The rows of a group lie close to one hidden flat surface of 6 dimensions, which passes through zero. Surfaces can cross.
In the rows, zero is written as 128.
Known rows, each followed by its group:
[ 66 110 131 177  96 128  97 154 129 163 153 127  95 150 118]
K
[112 136 160 162 162 129 127  99 126 145 128 156 119 100 109]
C
[132 113 120 107 101 140 133 131 111 132 136  95 130 145 144]
Y
[127 219 114 150 158  54 121 136 188 101 174 169  94 157 102]
G
[156  97 115 119 111 124 115 163 151 108  79 143 156 111 141]
G
[ 90 162 143 164 119 116 105 124 139 135 119 163 119  95 117]
C
[109 120 157 123 145 161 155 152 142 123 125 145 164 112 101]
K
[155  97 133 108 147 157 140 121 109 119 130 131 146 137 121]
Y
[132  66 156 138 179 169 146 125 110 151 130 126 137 126 111]
K
[144  35 151 106 183 203 171  98  57 173 152  67 132 151 126]
C
[144  86 117 121 122 129 106 155 131 136 115 116 122 135 153]
U
[176 181 116  91 199 112 171 109 142  85 141 144 147 133 104]
Y
[156 112 115 124 152 111 132 159 161 107 123 142 141 145 120]
K
[158 155  95  81  93 111 142 144 140  92 132 106 146 155 145]
G
[171 127 139 116 108 118 140 112 142 110 117 135 144 130 139]
C
[125 214 125 146 156  70 131 110 168 107 131 165 112 105 114]
J
[127 106 144 130 127 148 129 131 124 135 127 132 136 126 126]
G
[143 132 120 107 159 116 164 128 134 129 136  92 129 137 136]
Y
[127 156 129 136 159  85 150 148 175 133 115 117 125 103 135]
Y
[151  70 137 168 213 111 121 140 151 151 156 149  96 165 103]
G
[ 57 194 123 126  83 124 144 170 151 115 176 119 133 154  95]
K
[131 123 133 147 149 119 121 130 141 131 123 146 122 123 121]
C
[126 138 130 120 159 130 129 114 116 143 137 116 111 119 138]
U
[152 110 118 140 173 108 130 130 142 132 134 130 115 146 123]
J
[120 100 150 127 107 163 124 135 119 134 107 135 150 103 133]
U
[163 156 144  85 157 143 168 130 151  81  98 156 188  88 115]
K
[148 144 124  94  74 154 116 139 132  77 104 166 174 119 126]
Y
[136 116 147 180 112  98 110  58 103 173 167 114  61 160 142]
C
[ 99 117 110 125  63 134 112 129  95 151 153  79  99 165 150]
K
[116 162 121 121 128 141 135  88  89 131 165 116 109 149 117]
Y
[121 107 135 135  89 134 105 157 146 123 108 147 143 118 136]
G
[ 99 153 122 145  82 120 132 107 111 132 157 114 113 160 114]
U
[ 97 240 122 125  34  79 115 106 147 112 126 124 113  99 159]
J
[125 151  99 149 173  85 128 106 118 145 177 104  72 177 122]
J
[ 98 221 149  99  91 148 144 127 143  80 103 171 184  61 108]
J
[165 118 206 151 158 149 156  64 135 129 103 184 159  73 113]
C
[105 177 135 176 150  97 149  93 139 120 156 160 117 147  73]
U
[143 104 155 143 144 121 141  86 114 166 129 102 102 119 152]
J
[165 198 154  95 163 109 183  82 147 105 120 131 151  86 135]
J
[134 117 109 125 118 126 148 112 103 137 162  89 111 181 123]
U
[101  98  97 136  29 122  80 145 101 153 135  79  90 162 170]
G
[121 141 102 115  98 114 108 129 113 140 145  93  97 147 158]
U

New rows. What belongs after each?
[136 121 114 131  86 116 100 134 130 130 111 126 119 129 151]
K
[148 111 151 128 196 138 158 125 143 125 113 144 149 103 109]
Y
[215 157 132  93 194  80 186  95 164 102 125 114 135 126 147]
J
[138 125 115 133 199 114 143 121 125 136 153 118 106 151 111]
C
[163  46  78  87  58 144 145 141  79 136 168  28 115 239 159]
U
[138 117 115 129 148 108 101 147 142 136 119 130 108 124 149]
U
[151 111 148 141 130 126 116 149 168 110  87 179 158  97 123]
C
[166  87 137  88 141 154 118 167 148 114  79 140 169  85 158]
U
[126 148 128 147 134  98 123 108 136 140 136 123 102 128 136]
J
[162 122  57 103 138  82 123 177 151 107 146  92 106 198 140]
C
[142 140 113 117 187 114 145 103 111 141 161  97  97 151 132]
U
[140  80 144 157 172 129 108 147 146 142 105 158 129 109 123]
U
[115 112 133 131 141 151 129 129 110 135 133 128 132 129 115]
J
[102 160 136 130 130 141 129 126 128 117 126 152 142 107 108]
J
[ 90 178  98 134 110 114 112 136 122 120 157 130 107 153 111]
J
[ 50 219 120  88 146 170 162 132  96 116 143 111 151  85  96]
C
[123 156 115 138 212 104 132 158 167 110 120 170 135 110  92]
C
[154  95 130  91 173 151 179 174 156 102 139 121 174 155 102]
K
[117  79 118 181 132  98  90 119 111 183 154 102  58 169 146]
J
[141 157 109  56  35 143 147 146 122  91 143  85 156 158 158]
G
[144  63 142 112 115 165 130 151 121 135 128 116 145 145 137]
G
[134 122 140 132 163 126 141 125 132 140 189 122 102 178 112]
G
[143 119 141 108 148 161 150 109 108 119 129 134 151 122 116]
Y
[184 161 131  95 165 113 151 137 180  69  81 179 184  87 120]
K
[104  86 133 135 141 149 144 178 142 138 157 117 136 165 101]
K
[164 122 121  69 107 145 160 163 148  85 111 120 182 132 135]
K
[ 84 115 160 149 127 146 136 121 114 168 121 107 121  93 135]
Y
[ 52 165 139 128  80 151 142 159 130 129 167 116 135 142  99]
K
[143 119 112 117 174 122 146 127 119 131 150 106 114 156 122]
C
[ 81 150 144 168 145 134 118  80  90 167 165 130  85 126 111]
Y
[117 128 152 142 139 144 138 120 129 126 119 152 146 105 109]
U
[158 120 111 149 158  75 111 173 192 108 100 163 130 126 126]
Y
[ 77 190 108 189 122  62  89  99 127 162 172 127  47 148 125]
J
[111 143 138 122  70 149 112 132 125 116 108 148 151 104 130]
Y
[166 105 124 109 170 133 173 119 127 111 141 118 151 160 105]
U
[171 139  82  74 136 115 161 119 109 109 147  71 123 178 148]
G
[143 154 122 104 124 121 141 126 136 107 122 131 144 121 131]
K
[131 134  86 142 141  82  97 181 173 112 122 148 115 146 126]
C
[126 187 136 125  91 112 134  91 129 117 138 131 122 120 135]
C
[155 100 118 106  85 123 126 134 126 129 119  92 125 144 165]
J
[138 160 121 141 181  91 145  90 122 145 162 110  85 150 126]
J
[129 127 125  92 132 154 148 151 129 109 113 123 164 117 126]
C
[ 92 140 127 134 105 140 119 102  87 162 154  93  95 133 144]
U
[148 105 107 154 165  92 109 144 152 130 110 143 113 135 127]
G
[109 154 140 115  39 175  91 116 103  95 112 178 163 105 119]
Y
[130 112 122 118 159 140 144 124 107 139 146 101 120 147 125]
C
[172 134  54  77  93 102 133 131 108 100  80  71 139 134 174]
G
[109 155 162 137 116 145 131 109 129 126 112 159 149  80 118]
C
[119  85 130 120 133 161 135 129  94 151 138  99 126 140 132]
C
[139 122 145 128 136 144 126 103 115 130 105 140 138  94 132]
K
[130 111 134 179 181 105 127 120 146 137 138 158 110 145  92]
U
[168 137 107 113  72  77 115 141 163 113 112 110 118 142 176]
J
[125 171  99 154 139  65 109 154 175 113 141 152 101 152 115]
K
[105 121 126 154 128 103 123 133 135 161 134  98  97 131 143]
Y
[139  96 143 156 116 111  91 189 194 114 118 189 140 134 120]
G
[ 89 103 156 179 111 130  91 145 141 155 146 158 104 133 118]
G
[138 152 120 144 146  99 140 124 152 107 135 152 133 144 101]
U
[ 83 120 134 161 154 131  95  97  84 194 158  97  59 124 148]
U
